The rows of a group lie close to one hidden flat surface of 13 dimensions, which passes through zero. Surfaces can cross.
Known rows, each followed by its group:
[ 51  28 -38   0 -23  42  14   0  22 -18   0 -13 -12  34  23   9 -40 -20
  20  20] -> J77
[-35  17  10 -33 -11  39 -20 -30   4   2  -1  29  37  29 -22  33 -19  -5
  24 -24] -> J435
[  0  15  22  11 -19   7   9 -16  34 -18  36  38   7 -16  -2  34  10 -27
   3 -54] -> J114
[-27   2  -6  13 -24   5 -35  45  -9  33   6 -46 -11  22  38 -40   2   4
 -25 -29] -> J77
[ -9  10  15 -10  23   9  11 -35 -20  41  -6  47  11  27  49  20 -44  -6
  22  26] -> J435
[ -3  18 -15 -26 -17   8  -3  -7 -32  16  30  18   7 -39 -39 -41 -13  39
 -53  17] -> J114
[-10   5  18  13 -55 -35 -31  27   9  20  -8 -57   0  31   0 -42 -21 -32
  -7  -6] -> J77
[-31 -35  -4   7  -5  -3 -45  40 -38 -18  13   7 -41  -4  12   5  -2  36
 -36 -33] -> J114
[ 32  32  28  11  33  47  43  19 -10 -26 -23  -6  -5  -7 -18  13  42  18
 -33  13] -> J156
[ -8 -38 -15  25   4  -9  26  -4  12  22  -3 -16  34  21  -7  19  43  16
 -21 -42] -> J156
[ 55  -8 -10 -14  15  34  -2 -33   1  53  16 -51  38  31   5  34 -10  -5
 -11  41] -> J435
[-22 -31  23 -33  -9 -32 -26  33  -9  -1  15   5   1 -27 -39  19   6   1
 -49 -61] -> J77
[ -2   8  22  12  39 -13  17  10  -7  -9 -15  66  15 -15  51  25 -28 -45
  51   4] -> J114
[ 26 -28  36  28  57 -39   9  58 -52 -42 -41   6  13  -1 -17  17  -1  -8
 -24  25] -> J156
[-31 -22  12 -29 -17 -55 -39  20  17  17  15 -34  -3 -10  -1   0  44  -3
   7 -31] -> J77
[ -2   8  39 -41 -21 -31  -2 -21  37 -12 -23  -2 -28 -52 -17   5 -22 -43
  69  17] -> J114
[-41   4  -8  35 -10  21  -7 -42  11  71  22  31  45  16  52 -27 -46 -28
  12 -33] -> J435
[-26  14 -17 -36  -6  24  28 -26  56  18 -52 -42 -12  73 -11 -17   6 -11
   9 -32] -> J114
[ 12 -23 -20  30   1  24  54 -26  53  -9   1   6 -49 -35   5   7  17   2
  -8 -48] -> J77
[ 17 -21  28  -7 -33 -60  18   8   3 -17  -7  -5 -15  28  -5  60  36  18
  14  12] -> J435
[-20  41 -36  25 -10  -9  55   2  22 -11   3  54   9  72  23 -26  19  10
 -31 -44] -> J114
[  5 -29 -21   2  43 -26 -19  10  -9  -4 -37 -66  11  49 -11 -15  33  10
   5  42] -> J156
[-25  35  -3 -34  14   7  -4 -11  34  15  -3  -1  -1  13 -15 -52 -13 -34
 -24 -35] -> J114
[-16  -1  -1  20   9 -12   8  71 -20 -17  -5  -6  26 -50 -34 -46  51  18
 -51 -42] -> J435
[-16 -53 -34 -32  25 -28  42 -34  -3  31 -12  52  15 -21  -5  27  -2  30
  14 -11] -> J156
[ 14 -12  37   0  40   4 -23  27 -24  29 -13 -47  38  12  29  36  34  -9
  17  26] -> J114
[ 17  12  37  -6 -28  -6 -55  -5 -18   8  21 -65  22  49 -54  -2  -7  -2
 -52  24] -> J77
[  8  13  17 -67  -5   8   8  42  17   3  -2  -5  -5  16 -19  32  -8 -24
 -45 -67] -> J77
[ 16  55 -69 -31 -17  39 -10  50  19  15  20 -37  43 -19  11 -64  20  -8
  14   1] -> J156
[-22 -43 -29  95 -16  11  -9 -25 -27   9   3  12   6 -25  24 -30 -20  29
  20  18] -> J77
[ 21  -4   6 -41   5  11 -46  -5   3 -39  15 -23 -24 -22 -16  48  19   6
  46  40] -> J435
[ 44 -41 -22 -22  27 -47  51 -16  -4 -17 -43  10  11  25 -35  33 -21   4
   9  42] -> J77
[ 25 -12  16  67 -19 -53  31  -8  -6 -25   7  19   5 -29   1   1  22   3
  18  33] -> J114
[  6   6 -38   5  42  77   5   9  12  12 -16 -18  12  13  59  23  13  -1
  48   4] -> J114
[ -4  -6 -47 -25   7  51  63  12 -16  23 -69 -20 -29   1  14  -9   8  66
  17  32] -> J435
[ 40   1 -36  25   6 -24  11  40 -21 -10 -12 -31   7 -19  31 -29  24  15
  31  71] -> J77
[ 15 -19  13   8  38  34 -40  11 -42  18  43  39  35 -52  23  31 -45 -18
 -16  -7] -> J156
[ -3   3  38 -33 -25  11 -13 -57  21  30  -4 -33   5   0 -26  23  -6 -10
  33  24] -> J77
[ -8 -10 -12  18  70  17 -17  15 -15  29  17  28  21 -48  52 -17 -10 -22
   0 -12] -> J435
[ 15  26  32 -52  26 -25 -10   1 -14 -20   4   7  20  30 -41  23  18  -3
 -24  29] -> J77
[-35 -48  10 -27   9 -15  20  20   0 -13 -74 -25 -48 -31 -28   1  13  21
  25 -10] -> J156
[ 15  19  41   8  35   1  10  14  35 -12   7 -13 -43 -52  31   5  41 -38
  15 -10] -> J114
[-15  19  27 -20  -5  31 -24  30  25  15  10 -46 -16 -37  12   2  42 -14
   5 -40] -> J114
[ 28  11 -66 -74  30  25  46  10   1  13  -8  38  30 -18 -10  11 -16  12
   1   0] -> J156
[-20  25  -1  16 -44  11  25  32   2  29 -39 -37   9  60  30 -20  13  13
   4 -11] -> J435
[-46   9  15 -14   3  34   2   2 -17 -24 -23  58   5  51   6  51  -6  15
  12 -43] -> J435
[ 21  67  17   7 -41  29   6 -45  20   8  39   1  -3  -8   4 -15   7  -2
  16  42] -> J156
[ 24 -33  18  15  -3  -8  26 -14  17 -28 -18 -14 -85 -70 -21  -7 -18  -2
 -12   3] -> J156
[-45  26  58 -13 -29 -14 -34 -20   5   8  -9 -24 -51  27   4 -16   5   5
   5  12] -> J156
[ -4 -39 -36 -18  15  11  -4 -11 -17   9  11   4  33 -30 -25  30  29  43
   6  -1] -> J435
[ 31  -8  -7  32  -2  38   1 -55  46 -15  18 -38 -61  -6  21  26  25   3
  32  20] -> J435
[ -1   2  30  71 -20 -24  12  18 -23  -1   4  14  37 -54  12 -15  21  -5
  26  16] -> J156
[-12 -37  -3  -8   2   1  12 -52  25 -15 -15  22 -59 -51 -40 -18 -61 -14
  -7 -20] -> J77
[  4 -18  48 -25 -51 -51 -15  23   1  15   2 -23 -18 -27 -20  11 -20 -20
 -10 -17] -> J156
[ 23 -41 -45 -16 -34  10  -6 -26 -33  22  21 -20  -7 -27 -26  12 -10  71
 -13  46] -> J435
[ 20  11 -12 -20  15  29  21  41   0  49 -32 -46   9 -32  24 -34 -11 -14
  -3   6] -> J435
[-45 -55 -11  13  -5 -56  17 -24  19  26   3   7 -10   7  -2  -2  31  20
 -21 -55] -> J156
[ -1   9 -26  49 -16  35  32  44 -36  35 -26   2  55  -7  51 -16  13  28
  32  17] -> J114
[-39 -40  -9  36 -22 -25  11 -31  -3  24 -11  14 -10  -2  40   9  15  31
  51   8] -> J77
[  7  -2 -37  50  26  -4   5 -22  -8 -22  32  13 -12 -27  -8 -54  27  31
 -37  23] -> J114

New rows, each followed by its group:
[-26  47   8 -33  39  -8 -10 -11   4  15  23  28  22  -6  -4 -36  28 -10
 -12   2] -> J114
[-13  16   3 -52  15 -12 -28  56 -23 -18 -22   1   8 -17  -4  -6   5  -3
  35  19] -> J435
[ 38  -8   9 -68  19  14  17  32 -55  26 -39  10 -17 -11  15  34 -68  12
  -3  54] -> J114
[ 47 -15  16  71   1 -26  16 -54  20  -6  16 -15  45 -20 -35  -7   2 -33
  14  39] -> J114
[-25  14 -16  16  37  -2 -53  25 -10  -1  34 -21  36  33  25 -20  53  -2
 -11 -11] -> J114
[-50   9 -35  21 -18  40 -22 -55  50 -24   6   1   1  18 -13 -21  15  -3
  47 -32] -> J435
[ -6   6 -37  42   5 -14  -1  -8   8 -42  35  39  15  41  26  12  37  11
  23  -5] -> J114
[-14 -36 -40  15  18 -50   5 -38   3 -16  15  44  22  25 -23  -7  -7   7
  -9  -8] -> J435
[-21 -37  31  26 -18 -26 -47 -42  13 -44  10  -6   5  -2 -38  47  22  -2
  49   4] -> J156
[ 18  17  22  19   2  59  31  -7  15  54 -35 -52  32   7  -4 -18 -12 -20
 -24  -8] -> J77
[ 12  19  46  -1   9 -66  12   8 -34   0 -14  15  -5  31   3 -10  -8  -6
 -20  54] -> J156
[ 27 -25 -18  93  -4  34  -9 -54  29 -21  42 -15  -7  19  13  15  -6 -12
  -6 -13] -> J156
[ 18 -36 -36 -64  28 -65  19   0  -4  21 -12   0  15   6 -22  -1  -2   8
  -8  23] -> J156
[ 48  65  33 -32  16 -30  24  26  26   2  24  21  24  22  31  18   7 -65
  -8  -1] -> J114
[-17  30  22 -76 -39 -48  17  11  12  14 -31 -14 -34  45 -14 -14  -4   2
  -6  10] -> J156
[-23   5 -16 -56 -29  -3 -28 -20   2  -3  -2  -2  18 -27 -38  -7  -2  14
  55  33] -> J435
[ 25  -6  26  39 -28 -11  28 -10 -29  51  -2  15  39  10  35  20 -45 -10
   4  29] -> J156
[-11   3  13  10 -39 -15  12 -24   9  12  13 -10  25 -29 -40 -15  39  19
  -6  -2] -> J435
[  5   3   7   9 -77  35  43  20  -4  21 -14 -11 -27 -77 -10  -7   0  38
   6  -8] -> J114
[-11   3 -22 -21  -6  56 -47 -12 -21   9  13 -23  12  13  19  28   8  36
  49  37] -> J435
[-50   5  28 -15  34 -24 -12  36 -39  16 -26  30  14 -13  37 -10  14   8
  27  11] -> J114
[ 40 -61 -19  39 -13 -42 -14 -37  -8 -14  65   5 -19  -7 -15  34   0  26
 -48   3] -> J435
[ -4  28  32 -31   3  32  43 -39 -25  56 -24  20  -3 -19  18  11  -7  34
  17  53] -> J156
[ 24  11 -14  16 -50 -11   6  -1  26 -37  -2  -1   0  53  -7  11 -26 -26
  22  -6] -> J156
[ -5  31  34  28  15  -4 -55 -28 -17  -5  49   0 -11 -34  15 -35  11  -7
   7  51] -> J156
[ 13   3  -9  13  -1  36  -3 -52  42 -25   9 -26  -1  41 -30  25  21   0
   3  -8] -> J435
[-24  22 -26  -6  25  16  12 -45  20  -5  48  55 -32 -46   9 -30  27  18
 -21 -20] -> J156
[ -5  46 -10 -37  13   9  54  -1  -2 -12 -30  49 -25  -6   3 -22  -4  21
  11  27] -> J156
[ 12 -37   3  43  38  42  36  35 -12  25 -29 -42  37  -7  -5  28  51  21
 -42 -38] -> J156
[ 24  32  -8 -65  23  17  -2  26 -22   0  -2  18  29  -5  -8  11 -23  -5
   1  26] -> J156
[ 14  21   3  38  12  73  -8 -27  -7  35  20 -37  63  48  11  21  33  13
 -15  11] -> J77
[-40  18 -20 -31   0   4 -10 -19  21  25 -35 -35  23  35 -14 -46  10  -6
  35  10] -> J114
[ 15   3   3 -22 -12   8  56 -23  37 -12 -41 -23  -7  17 -48  19  33  16
   1  -2] -> J435
[ 10  -9 -32 -64  41   4 -43  12   7 -23  31  19  35 -61 -19  23   4 -23
  37  -4] -> J77
[ 49  12   2 -27  37  53  32  12 -33  -4 -54  -7  11  28  -3  38 -38   6
  12  61] -> J156
[-31   5  52 -26   8   8 -19  10 -13  26  23 -17  -6 -22 -10  16  62  33
 -43 -29] -> J77
[ 15 -15 -12  34   5  33 -30  23 -26  22  -3 -37  20 -74  10 -44 -26  -6
  16  33] -> J114
[ 12 -38 -36  10 -27  17 -28  10 -15 -30  13   6 -46 -21  -9   0 -64  16
 -13  -7] -> J114
[  9  13  -9  -2  46   6  -9   3 -19 -12  23  20 -16 -33  25  -5  29  18
   1  35] -> J114
[ -8  25 -19 -91  37  17 -26  31   8   2  12 -18 -60  -4  31   2  27  12
  -6  -9] -> J77
[  7  33  41  62 -25 -39  36  24 -22  -1  20  43  66  10   9   6  38  -5
 -16  -4] -> J156
[  8 -10  11  13  13 -27  27 -16  12 -36 -14  38 -40  -8  15  20 -14 -18
  27   6] -> J114
[-14 -15  17  60 -19 -15  41   7 -31  28 -41  -2  -8  -7  20 -33 -11  22
  -2  25] -> J77
[ 52   7  -5  13  -8 -17   5 -46  12  -8  12  -9  32 -32 -28  -2 -12 -24
  45  71] -> J114
[ -6   4 -29 -34   6 -33 -14 -26  15 -48   1  36 -41   4   3   0 -17  -5
  58  37] -> J114
[ 11 -37 -34 -40  14  45  -3  14  22   4 -35 -63 -49   6 -10   3 -25   1
 -15 -24] -> J156
[ 10   2 -18  -8  39   1  20  14 -22  24 -32 -14  35  69  33  16  16  15
   7  33] -> J435
[ -6  48  34 -77  41  -6 -18  36  20 -24  13  22  25 -22 -42  -5  11 -56
 -33 -52] -> J77
[ -5  12   1  38 -19  25  -8 -15  63  -6  10 -32  10 -19  -1 -17  13 -52
  33 -46] -> J114
[  1 -43   0   5  42  -8 -10 -34  21 -40 -22 -37 -55   6 -38  10  33  17
  -9  14] -> J156
[ 43   4  -4   0 -42  22  13   8  39 -13  15 -58  16 -34 -50  13  45  -4
  -5 -19] -> J156
[ 26 -23 -55  19   6  -8 -45   4 -30 -24  41 -19 -30 -21  -7 -44 -24  28
 -33  42] -> J435
[-28  14  -2 -13  28 -13 -45  -8   2   6  15  -5  29   1 -11 -46   2 -22
  -3   3] -> J114
[ -6  25  28   7  -7  16 -42  32 -39 -40  21   4  -8  15 -10  15  18  23
 -24  12] -> J435
[-18   0   4  38  -5 -28   9 -13 -23  15 -22  33 -22 -20  47 -43 -41  -1
  41  52] -> J156
[-31 -13 -19 -24 -24  19 -31  -4 -55  23  14  47  57  -7 -30   0 -62  26
 -16  -6] -> J114
[ 24  -5   8 -33  17   7  24  27 -31  16 -27 -19 -18  29  26  44  17  36
  -2  35] -> J114
[ -7  20  56  -5  -5  36  -9  61   2   2  -3   9  -4  -6  26  34 -20 -43
 -24 -74] -> J435
[-27 -43  14  11 -43 -32 -10   7 -55   1 -21  34  -5 -49 -28  -8 -60  26
   7  18] -> J114
